The rows of each matrix lie in a flat space through zero, up to rounding. After each matrix: how many dimensions does the smallest such space have?

[[-26.5  42.7  10.3 -26.7 -17.4   0.5 -13.7 -13.9  22.1  18.0  57.2  -1.5
  -22.6 -21.5  -4.1  15.0 -82.7]
 [ 42.7  -2.0  49.5  -1.4 -33.1  43.8  41.5  32.7 -26.9  -6.5  -6.2  24.3
    2.8  12.8  19.6  21.7  27.4]
 [ 10.3  49.5 -73.3   1.5  -8.9  49.0 -20.3 -23.4 -13.7  -6.8  12.5  -3.5
  -13.5  55.9  86.9  -8.6  30.2]
 [-26.7  -1.4   1.5   6.9  25.1   4.4 -22.8  28.9 -15.6  21.9 -23.1 -25.4
   17.1  14.9  -5.2   0.2  -2.5]
 [-17.4 -33.1  -8.9  25.1  64.6   6.1 -47.8 -14.7  36.0  -8.2 -11.0  25.7
   -1.6  22.3  15.4 -21.3  10.5]
 [  0.5  43.8  49.0   4.4   6.1 -30.5  36.3 -17.2 -24.9  12.8  -1.3  12.0
  -14.2   6.2  -0.6  35.0 -44.3]
 [-13.7  41.5 -20.3 -22.8 -47.8  36.3  -5.4 -20.6   8.0  15.8   1.9   9.5
  -25.0 -24.4   8.1 -37.5  20.2]
 [-13.9  32.7 -23.4  28.9 -14.7 -17.2 -20.6 -10.2  -6.6 -17.3  -1.5 -15.2
  -19.2  22.7  13.7 -18.4   7.7]
 [ 22.1 -26.9 -13.7 -15.6  36.0 -24.9   8.0  -6.6   6.6 -21.7 -15.6  14.7
   45.4  -7.2  -2.9  31.4  30.4]
 [ 18.0  -6.5  -6.8  21.9  -8.2  12.8  15.8 -17.3 -21.7  35.3  23.7 -34.1
  -51.3  33.9  34.3 -40.3   0.5]
 [ 57.2  -6.2  12.5 -23.1 -11.0  -1.3   1.9  -1.5 -15.6  23.7 -26.0   5.7
   16.9  43.0 -28.4   9.2  69.1]
 [ -1.5  24.3  -3.5 -25.4  25.7  12.0   9.5 -15.2  14.7 -34.1   5.7  47.7
   38.2 -31.1  55.7  30.3  -1.6]
 [-22.6   2.8 -13.5  17.1  -1.6 -14.2 -25.0 -19.2  45.4 -51.3  16.9  38.2
    2.5 -18.1  16.7 -26.0   5.6]
 [-21.5  12.8  55.9  14.9  22.3   6.2 -24.4  22.7  -7.2  33.9  43.0 -31.1
  -18.1   4.8  45.8 -23.0 -43.0]
 [ -4.1  19.6  86.9  -5.2  15.4  -0.6   8.1  13.7  -2.9  34.3 -28.4  55.7
   16.7  45.8 -38.3  27.0 -16.4]
 [ 15.0  21.7  -8.6   0.2 -21.3  35.0 -37.5 -18.4  31.4 -40.3   9.2  30.3
  -26.0 -23.0  27.0  -7.8  56.6]
 [-82.7  27.4  30.2  -2.5  10.5 -44.3  20.2   7.7  30.4   0.5  69.1  -1.6
    5.6 -43.0 -16.4  56.6 -74.7]]
 | 13

[[-40.2  -7.7 -26.3   7.5 -24.3  -2.3 -24.1  -7.9  -8.0 -22.5  23.4 -17.1
  -63.0   1.1   7.6  23.9  14.4]
 [ -7.7 -20.6 -19.7  18.7  33.1 -19.7  12.4   9.7  30.5  23.6 -15.8  18.1
    0.3  -5.4 -31.3  11.0  -3.2]
 [-26.3 -19.7 -21.0   2.2  -1.3 -14.3  -3.2   1.6   1.0  -0.2   2.8   0.1
  -31.8  -2.8  -9.9  21.2   5.7]
 [  7.5  18.7   2.2  27.3  -7.3  24.3 -21.8 -10.0  13.5  -5.6   5.2 -11.2
   -1.5   3.7  -2.3 -12.8  10.4]
 [-24.3  33.1  -1.3  -7.3 -20.3  19.0  -4.0  -8.0 -15.7 -23.8  26.7 -16.2
  -31.8   7.5  14.7  -9.4  -2.5]
 [ -2.3 -19.7 -14.3  24.3  19.0  -6.8  -1.4   2.9  27.8  21.2 -18.9   9.8
    2.2  -4.3 -32.7   8.4   7.1]
 [-24.1  12.4  -3.2 -21.8  -4.0  -1.4  18.3   4.5 -14.9  -8.3   7.4  -0.6
  -17.5   1.1   1.3  -2.7 -11.1]
 [ -7.9   9.7   1.6 -10.0  -8.0   2.9   4.5   7.4 -19.9 -13.1   8.4  -4.3
   -5.0  -3.7   5.2  -9.2  -5.8]
 [ -8.0  30.5   1.0  13.5 -15.7  27.8 -14.9 -19.9  25.5 -13.2   2.8 -15.4
  -24.9  12.7  12.6  -6.5   7.3]
 [-22.5  23.6  -0.2  -5.6 -23.8  21.2  -8.3 -13.1 -13.2 -14.6  18.3 -16.3
  -28.0   8.5   4.1  -3.9   5.1]
 [ 23.4 -15.8   2.8   5.2  26.7 -18.9   7.4   8.4   2.8  18.3   0.2  16.0
   32.0  -4.0  -4.6   2.2  -6.4]
 [-17.1  18.1   0.1 -11.2 -16.2   9.8  -0.6  -4.3 -15.4 -16.3  16.0 -10.5
  -21.2   4.2  11.4  -3.9  -2.0]
 [-63.0   0.3 -31.8  -1.5 -31.8   2.2 -17.5  -5.0 -24.9 -28.0  32.0 -21.2
  -79.4   0.3  -3.0  20.7  12.0]
 [  1.1  -5.4  -2.8   3.7   7.5  -4.3   1.1  -3.7  12.7   8.5  -4.0   4.2
    0.3   2.7  -3.5   6.8   1.1]
 [  7.6 -31.3  -9.9  -2.3  14.7 -32.7   1.3   5.2  12.6   4.1  -4.6  11.4
   -3.0  -3.5  17.6  25.3  -2.2]
 [ 23.9  11.0  21.2 -12.8  -9.4   8.4  -2.7  -9.2  -6.5  -3.9   2.2  -3.9
   20.7   6.8  25.3  -6.8  -1.2]
 [ 14.4  -3.2   5.7  10.4  -2.5   7.1 -11.1  -5.8   7.3   5.1  -6.4  -2.0
   12.0   1.1  -2.2  -1.2   8.1]]
 | 7

[[-22.8 -16.9  -1.4 -11.6   5.3   4.6 -11.7   1.9  -2.4   1.4   2.6  -3.1
    0.6   1.7  -2.0  -1.0  -4.9]
 [-16.9  18.5   4.1  -2.7  28.7 -10.4   1.0   6.0  40.0 -12.3  -9.4  38.5
   -1.8  -0.4   1.4  -3.1   3.1]
 [ -1.4   4.1  -8.2  -0.7   2.6  -1.5  -1.1  -7.5  -8.2   3.9  10.9 -15.0
   -2.7   4.5   0.8  -7.0   1.4]
 [-11.6  -2.7  -0.7  32.1 -21.8   2.7 -11.5  25.8 -22.4 -10.7 -19.4  41.1
   19.0 -13.0   6.1  13.4 -25.7]
 [  5.3  28.7   2.6 -21.8  39.9 -15.1  14.3 -16.8  55.2  -2.4   8.1  -0.3
  -21.5  10.8  -3.3 -14.6  26.7]
 [  4.6 -10.4  -1.5   2.7 -15.1   4.8  -3.6   0.9 -17.1   4.5   1.8 -13.5
   -0.7  -0.5  -1.2   3.0  -3.2]
 [-11.7   1.0  -1.1 -11.5  14.3  -3.6  -4.1  -2.6  18.0  -0.4   3.6  -0.9
  -10.4   4.9  -2.7  -5.3   5.8]
 [  1.9   6.0  -7.5  25.8 -16.8   0.9  -2.6   8.0 -29.5  -2.7  -2.8  11.1
   15.0  -6.1   6.5   3.4 -15.6]
 [ -2.4  40.0  -8.2 -22.4  55.2 -17.1  18.0 -29.5  42.7  -0.2  22.7  -9.1
   -9.6  14.6   2.3 -26.1  25.0]
 [  1.4 -12.3   3.9 -10.7  -2.4   4.5  -0.4  -2.7  -0.2   4.1   1.3 -12.5
   -3.1   1.2  -3.2   1.6   3.5]
 [  2.6  -9.4  10.9 -19.4   8.1   1.8   3.6  -2.8  22.7   1.3  -3.6  -4.1
   -8.7   1.7  -5.5   2.3  11.1]
 [ -3.1  38.5 -15.0  41.1  -0.3 -13.5  -0.9  11.1  -9.1 -12.5  -4.1  38.9
   11.1  -4.8  11.1  -3.9 -15.2]
 [  0.6  -1.8  -2.7  19.0 -21.5  -0.7 -10.4  15.0  -9.6  -3.1  -8.7  11.1
   -6.2  -3.8  -0.5   7.2  -9.4]
 [  1.7  -0.4   4.5 -13.0  10.8  -0.5   4.9  -6.1  14.6   1.2   1.7  -4.8
   -3.8   2.6  -2.2  -2.2   8.5]
 [ -2.0   1.4   0.8   6.1  -3.3  -1.2  -2.7   6.5   2.3  -3.2  -5.5  11.1
   -0.5  -2.2   0.3   2.9  -3.3]
 [ -1.0  -3.1  -7.0  13.4 -14.6   3.0  -5.3   3.4 -26.1   1.6   2.3  -3.9
    7.2  -2.2   2.9   1.4 -10.5]
 [ -4.9   3.1   1.4 -25.7  26.7  -3.2   5.8 -15.6  25.0   3.5  11.1 -15.2
   -9.4   8.5  -3.3 -10.5  15.9]]
 | 5

[[-38.3  -2.3  16.1  17.2 -28.5  -3.2 -32.3 -32.5  22.0  -1.5  -0.2   3.5
  -37.4   1.0   1.1 -13.6   1.5]
 [ -2.3   3.7  28.2 -24.7 -20.2 -19.4  -4.6 -34.9 -15.7  19.0 -18.5  -1.6
  -19.7  -2.8 -32.3  20.9 -17.4]
 [ 16.1  28.2 -13.8  -0.8  30.1  13.5   2.3  36.8  -0.3 -16.0 -12.3  34.8
   -7.2  -5.1  24.2   1.4   3.1]
 [ 17.2 -24.7  -0.8 -17.5  39.4 -19.7  -4.8 -17.4 -51.1   9.8  11.0 -42.3
   19.8  27.0 -10.8 -26.9  -1.2]
 [-28.5 -20.2  30.1  39.4 -50.1  12.1  11.1 -45.2  44.9  -5.6  -9.7  41.7
    8.6 -11.5 -14.2  -6.0 -14.8]
 [ -3.2 -19.4  13.5 -19.7  12.1 -23.2  -7.5 -23.6 -21.1  25.4  -7.4 -44.1
    1.8   9.2 -29.2   8.5  -3.6]
 [-32.3  -4.6   2.3  -4.8  11.1  -7.5 -29.2  -6.0   2.1  10.5  -8.0 -22.9
  -21.9  -0.1   1.4  -7.4   9.5]
 [-32.5 -34.9  36.8 -17.4 -45.2 -23.6  -6.0 -56.5   8.8  22.9  -2.9 -28.2
   -8.7  -7.0 -41.0  14.2 -21.1]
 [ 22.0 -15.7  -0.3 -51.1  44.9 -21.1   2.1   8.8 -45.5   1.4   4.1 -26.3
    7.3   8.4  -4.1  -3.8 -17.3]
 [ -1.5  19.0 -16.0   9.8  -5.6  25.4  10.5  22.9   1.4 -19.7   2.2  45.5
   11.1 -12.1  29.1 -19.1   5.8]
 [ -0.2 -18.5 -12.3  11.0  -9.7  -7.4  -8.0  -2.9   4.1   2.2  32.4 -47.5
    3.5  15.1   1.0  -7.4  12.7]
 [  3.5  -1.6  34.8 -42.3  41.7 -44.1 -22.9 -28.2 -26.3  45.5 -47.5 -49.7
  -33.4   9.4 -54.4  46.2 -13.0]
 [-37.4 -19.7  -7.2  19.8   8.6   1.8 -21.9  -8.7   7.3  11.1   3.5 -33.4
    5.3   5.5   5.0 -25.1  22.1]
 [  1.0  -2.8  -5.1  27.0 -11.5   9.2  -0.1  -7.0   8.4 -12.1  15.1   9.4
    5.5   8.6  10.9 -19.9   6.0]
 [  1.1 -32.3  24.2 -10.8 -14.2 -29.2   1.4 -41.0  -4.1  29.1   1.0 -54.4
    5.0  10.9 -46.2  23.4 -10.9]
 [-13.6  20.9   1.4 -26.9  -6.0   8.5  -7.4  14.2  -3.8 -19.1  -7.4  46.2
  -25.1 -19.9  23.4  -7.2 -13.5]
 [  1.5 -17.4   3.1  -1.2 -14.8  -3.6   9.5 -21.1 -17.3   5.8  12.7 -13.0
   22.1   6.0 -10.9 -13.5  -2.6]]
 | 8

[[ 50.9   0.7  25.5  12.6 -10.5 -16.0  -8.8   2.7   6.7  20.5  19.4   2.7
   -0.6 -12.8   1.0  13.9  -4.1]
 [  0.7  21.4  18.8   1.5  33.2 -39.5   5.1 -23.9  32.5  -7.1 -14.8   2.2
   44.2   4.9 -44.4  -7.1  -7.5]
 [ 25.5  18.8  35.4   3.4  25.8 -24.3  -5.8  -8.6   3.3  11.0  -5.3  -0.9
   14.1 -12.3  21.4   6.4 -17.3]
 [ 12.6   1.5   3.4  70.7 -17.4  -1.9  -0.9  -0.9 -20.7  82.5   9.3  34.3
   13.1  35.1   8.4  -3.1  29.6]
 [-10.5  33.2  25.8 -17.4  41.4 -21.1 -21.2 -14.7  10.9  -6.0 -16.0 -12.6
   19.2 -15.0 -11.6  -1.6  23.1]
 [-16.0 -39.5 -24.3  -1.9 -21.1  86.5  14.8   9.9  15.6 -22.5  16.1   6.5
  -17.7 -23.7  19.4 -20.4  -0.8]
 [ -8.8   5.1  -5.8  -0.9 -21.2  14.8  11.4  10.8  12.3 -43.0   3.9 -18.4
  -19.4  -1.6  49.4  30.4 -33.3]
 [  2.7 -23.9  -8.6  -0.9 -14.7   9.9  10.8  67.9   3.4  19.8 -39.4  12.6
  -11.1  -6.8 -14.0 -20.4  -2.8]
 [  6.7  32.5   3.3 -20.7  10.9  15.6  12.3   3.4  11.8 -18.6   2.7   5.0
   25.1  12.9  21.9   7.1 -11.2]
 [ 20.5  -7.1  11.0  82.5  -6.0 -22.5 -43.0  19.8 -18.6  79.1   6.2   8.1
  -27.8   7.9  -6.7  16.9 -13.1]
 [ 19.4 -14.8  -5.3   9.3 -16.0  16.1   3.9 -39.4   2.7   6.2   7.8   8.7
   33.5   7.2 -16.2 -23.9  23.0]
 [  2.7   2.2  -0.9  34.3 -12.6   6.5 -18.4  12.6   5.0   8.1   8.7  66.9
   17.6  19.5  13.7   3.0  -5.2]
 [ -0.6  44.2  14.1  13.1  19.2 -17.7 -19.4 -11.1  25.1 -27.8  33.5  17.6
   11.2  22.7  41.9   1.9  -4.4]
 [-12.8   4.9 -12.3  35.1 -15.0 -23.7  -1.6  -6.8  12.9   7.9   7.2  19.5
   22.7  33.0 -38.3  -2.3  15.7]
 [  1.0 -44.4  21.4   8.4 -11.6  19.4  49.4 -14.0  21.9  -6.7 -16.2  13.7
   41.9 -38.3 -15.2 -14.4   8.1]
 [ 13.9  -7.1   6.4  -3.1  -1.6 -20.4  30.4 -20.4   7.1  16.9 -23.9   3.0
    1.9  -2.3 -14.4  31.4   4.5]
 [ -4.1  -7.5 -17.3  29.6  23.1  -0.8 -33.3  -2.8 -11.2 -13.1  23.0  -5.2
   -4.4  15.7   8.1   4.5  42.1]]
 | 15

[[ 60.1 -11.9 -10.0 -12.8  11.9 -15.9  12.2  -3.2 -18.7   2.8  -8.8   6.5
    4.6  10.4  -2.1  10.9  33.5]
 [-11.9  13.9  -5.2 -12.5 -18.6  -4.2   9.2 -16.1  -2.8  11.9  18.2  11.2
   -3.3  -7.0  -0.8   4.1 -13.1]
 [-10.0  -5.2  19.2  11.6  -0.4  12.1 -10.9   8.7   2.3  -1.1 -14.5  -1.0
  -24.4 -11.5   2.6 -10.4  -8.2]
 [-12.8 -12.5  11.6  40.4  -0.4  12.4 -10.7  -8.7   3.5 -14.0 -24.6   1.6
   -2.1  -9.4  -9.6 -27.0  -1.3]
 [ 11.9 -18.6  -0.4  -0.4  30.0 -15.5   5.6  20.4  -7.1  12.3 -13.3  -7.0
   -2.9   7.2 -12.9   5.6   9.5]
 [-15.9  -4.2  12.1  12.4 -15.5  15.9 -13.7   3.5  11.9  -6.1  -8.2   8.5
  -11.0  -9.8   9.8 -10.2 -10.7]
 [ 12.2   9.2 -10.9 -10.7   5.6 -13.7  48.2  -0.2 -11.1  20.7  11.8 -10.3
   43.9  -3.4  16.5  12.3 -13.5]
 [ -3.2 -16.1   8.7  -8.7  20.4   3.5  -0.2  50.0  15.2   6.8  -9.5 -14.6
    8.5   5.6  23.9  14.0  -8.2]
 [-18.7  -2.8   2.3   3.5  -7.1  11.9 -11.1  15.2  18.8  -7.9   0.5  -0.8
    9.5   1.6  15.4   0.2  -9.8]
 [  2.8  11.9  -1.1 -14.0  12.3  -6.1  20.7   6.8  -7.9  10.0  10.0 -17.7
   11.6   0.4   7.1  10.6  -7.6]
 [ -8.8  18.2 -14.5 -24.6 -13.3  -8.2  11.8  -9.5   0.5  10.0  28.3   4.0
   11.8   3.2   4.2  15.0  -9.5]
 [  6.5  11.2  -1.0   1.6  -7.0   8.5 -10.3 -14.6  -0.8 -17.7   4.0  -4.0
   -1.2   3.2   0.3  -4.3   9.7]
 [  4.6  -3.3 -24.4  -2.1  -2.9 -11.0  43.9   8.5   9.5  11.6  11.8  -1.2
   79.5   6.5  28.6  13.7 -13.1]
 [ 10.4  -7.0 -11.5  -9.4   7.2  -9.8  -3.4   5.6   1.6   0.4   3.2   3.2
    6.5  12.5  -5.3   9.4  12.7]
 [ -2.1  -0.8   2.6  -9.6 -12.9   9.8  16.5  23.9  15.4   7.1   4.2   0.3
   28.6  -5.3  40.8  11.4 -19.8]
 [ 10.9   4.1 -10.4 -27.0   5.6 -10.2  12.3  14.0   0.2  10.6  15.0  -4.3
   13.7   9.4  11.4  21.3   0.8]
 [ 33.5 -13.1  -8.2  -1.3   9.5 -10.7 -13.5  -8.2  -9.8  -7.6  -9.5   9.7
  -13.1  12.7 -19.8   0.8  32.9]]
 | 7

[[  7.2  32.5  36.0   0.3   3.9 -10.5  -0.1 -20.2  21.4  -1.7  -8.2 -12.2
  -17.4  16.7 -31.0  -6.2   2.1]
 [ 32.5 -77.6   5.3  15.8   7.9  20.5   4.8 -20.2 -16.9  26.4  15.4 -44.1
   16.8  36.8   7.8 -15.7 -26.3]
 [ 36.0   5.3 -24.5   8.0  -3.0 -32.2  83.1  10.9  -0.3   8.8   1.0 -16.1
  -41.0  11.0 -12.3  11.4 -69.5]
 [  0.3  15.8   8.0  -9.4  -8.2  -6.0 -47.5 -21.1 -17.3 -21.4 -10.3  32.1
    6.3 -20.1 -31.6 -20.7 -33.6]
 [  3.9   7.9  -3.0  -8.2  26.4   9.5 -18.9 -25.6  37.7   2.3  23.5  11.3
  -27.7  30.7 -50.5   2.6  -9.2]
 [-10.5  20.5 -32.2  -6.0   9.5 -11.7 -36.7  -3.0   0.1  14.6  24.5  17.4
    8.7  14.8 -15.9  10.3   7.4]
 [ -0.1   4.8  83.1 -47.5 -18.9 -36.7  11.3 -22.9  20.1 -74.4 -20.5   4.6
  -43.3  -5.4 -28.7  23.3  28.5]
 [-20.2 -20.2  10.9 -21.1 -25.6  -3.0 -22.9  -0.1   9.6  -1.6 -12.9  22.9
   -7.9  -7.9 -10.4  49.8  13.1]
 [ 21.4 -16.9  -0.3 -17.3  37.7   0.1  20.1   9.6   0.8  10.9  25.4 -13.4
  -21.6  39.2   7.6  -5.2  17.3]
 [ -1.7  26.4   8.8 -21.4   2.3  14.6 -74.4  -1.6  10.9  37.9 -11.4   5.7
   -2.9  25.4   4.6  52.3  -2.1]
 [ -8.2  15.4   1.0 -10.3  23.5  24.5 -20.5 -12.9  25.4 -11.4   8.8  11.0
  -15.5   7.8 -25.6 -26.7  21.1]
 [-12.2 -44.1 -16.1  32.1  11.3  17.4   4.6  22.9 -13.4   5.7  11.0  48.9
   27.4 -37.7  23.6  15.7 -18.7]
 [-17.4  16.8 -41.0   6.3 -27.7   8.7 -43.3  -7.9 -21.6  -2.9 -15.5  27.4
  -15.0 -14.2  -9.1   7.6   2.3]
 [ 16.7  36.8  11.0 -20.1  30.7  14.8  -5.4  -7.9  39.2  25.4   7.8 -37.7
  -14.2  43.8 -14.0 -12.4  -0.8]
 [-31.0   7.8 -12.3 -31.6 -50.5 -15.9 -28.7 -10.4   7.6   4.6 -25.6  23.6
   -9.1 -14.0 -51.3  20.6   5.4]
 [ -6.2 -15.7  11.4 -20.7   2.6  10.3  23.3  49.8  -5.2  52.3 -26.7  15.7
    7.6 -12.4  20.6  10.8   8.2]
 [  2.1 -26.3 -69.5 -33.6  -9.2   7.4  28.5  13.1  17.3  -2.1  21.1 -18.7
    2.3  -0.8   5.4   8.2 -46.1]]
 | 12

[[ 25.7  -5.7  23.1  15.0 -24.9  21.7  26.6  15.9   7.2  22.1  -9.7 -27.1
  -22.0 -14.1  12.6  13.7   4.2]
 [ -5.7  33.4 -37.6 -10.4   1.2  11.3  -6.9  -8.1 -25.9 -13.8  11.2 -26.8
  -14.8 -12.6 -12.0  -3.0   5.4]
 [ 23.1 -37.6  12.7  -1.0   1.5 -13.4  -5.3 -17.0 -25.5  17.7 -41.4 -24.5
   23.5  17.2  -3.9  16.5 -14.5]
 [ 15.0 -10.4  -1.0  28.5  11.4  16.7   7.8   4.7 -18.7  -9.6  -4.0  10.1
   23.0  27.2   7.5  11.0 -21.8]
 [-24.9   1.2   1.5  11.4  29.6   6.5  16.3  14.2  20.6 -29.2  32.7 -20.4
   -8.0  -9.6  12.4  10.7 -25.5]
 [ 21.7  11.3 -13.4  16.7   6.5  32.4  -4.9   0.7  -2.6  39.5   2.6 -29.8
  -10.2 -10.0 -15.9 -17.0  12.6]
 [ 26.6  -6.9  -5.3   7.8  16.3  -4.9 -13.2 -33.8  -5.5  20.8   6.2 -16.2
  -20.1 -15.4 -13.4   0.2  60.8]
 [ 15.9  -8.1 -17.0   4.7  14.2   0.7 -33.8  58.6 -16.9  -7.3   3.0  -5.8
  -11.1  17.3 -28.2   8.3  15.8]
 [  7.2 -25.9 -25.5 -18.7  20.6  -2.6  -5.5 -16.9  -1.8  16.2 -17.1   5.1
    8.9  13.4 -17.1  -2.2  16.6]
 [ 22.1 -13.8  17.7  -9.6 -29.2  39.5  20.8  -7.3  16.2   5.1 -16.0 -10.2
  -15.5 -11.0  17.9 -17.0  22.1]
 [ -9.7  11.2 -41.4  -4.0  32.7   2.6   6.2   3.0 -17.1 -16.0  -1.3 -19.1
   50.4  20.8 -15.2  -6.5  -3.0]
 [-27.1 -26.8 -24.5  10.1 -20.4 -29.8 -16.2  -5.8   5.1 -10.2 -19.1  -7.0
    9.6 -15.8  14.2  26.8   7.3]
 [-22.0 -14.8  23.5  23.0  -8.0 -10.2 -20.1 -11.1   8.9 -15.5  50.4   9.6
    1.7  16.9 -17.3  -5.1 -15.5]
 [-14.1 -12.6  17.2  27.2  -9.6 -10.0 -15.4  17.3  13.4 -11.0  20.8 -15.8
   16.9  14.6  16.6 -15.3  11.1]
 [ 12.6 -12.0  -3.9   7.5  12.4 -15.9 -13.4 -28.2 -17.1  17.9 -15.2  14.2
  -17.3  16.6  33.3  -2.2  10.5]
 [ 13.7  -3.0  16.5  11.0  10.7 -17.0   0.2   8.3  -2.2 -17.0  -6.5  26.8
   -5.1 -15.3  -2.2  34.3  10.1]
 [  4.2   5.4 -14.5 -21.8 -25.5  12.6  60.8  15.8  16.6  22.1  -3.0   7.3
  -15.5  11.1  10.5  10.1   9.0]]
 | 14
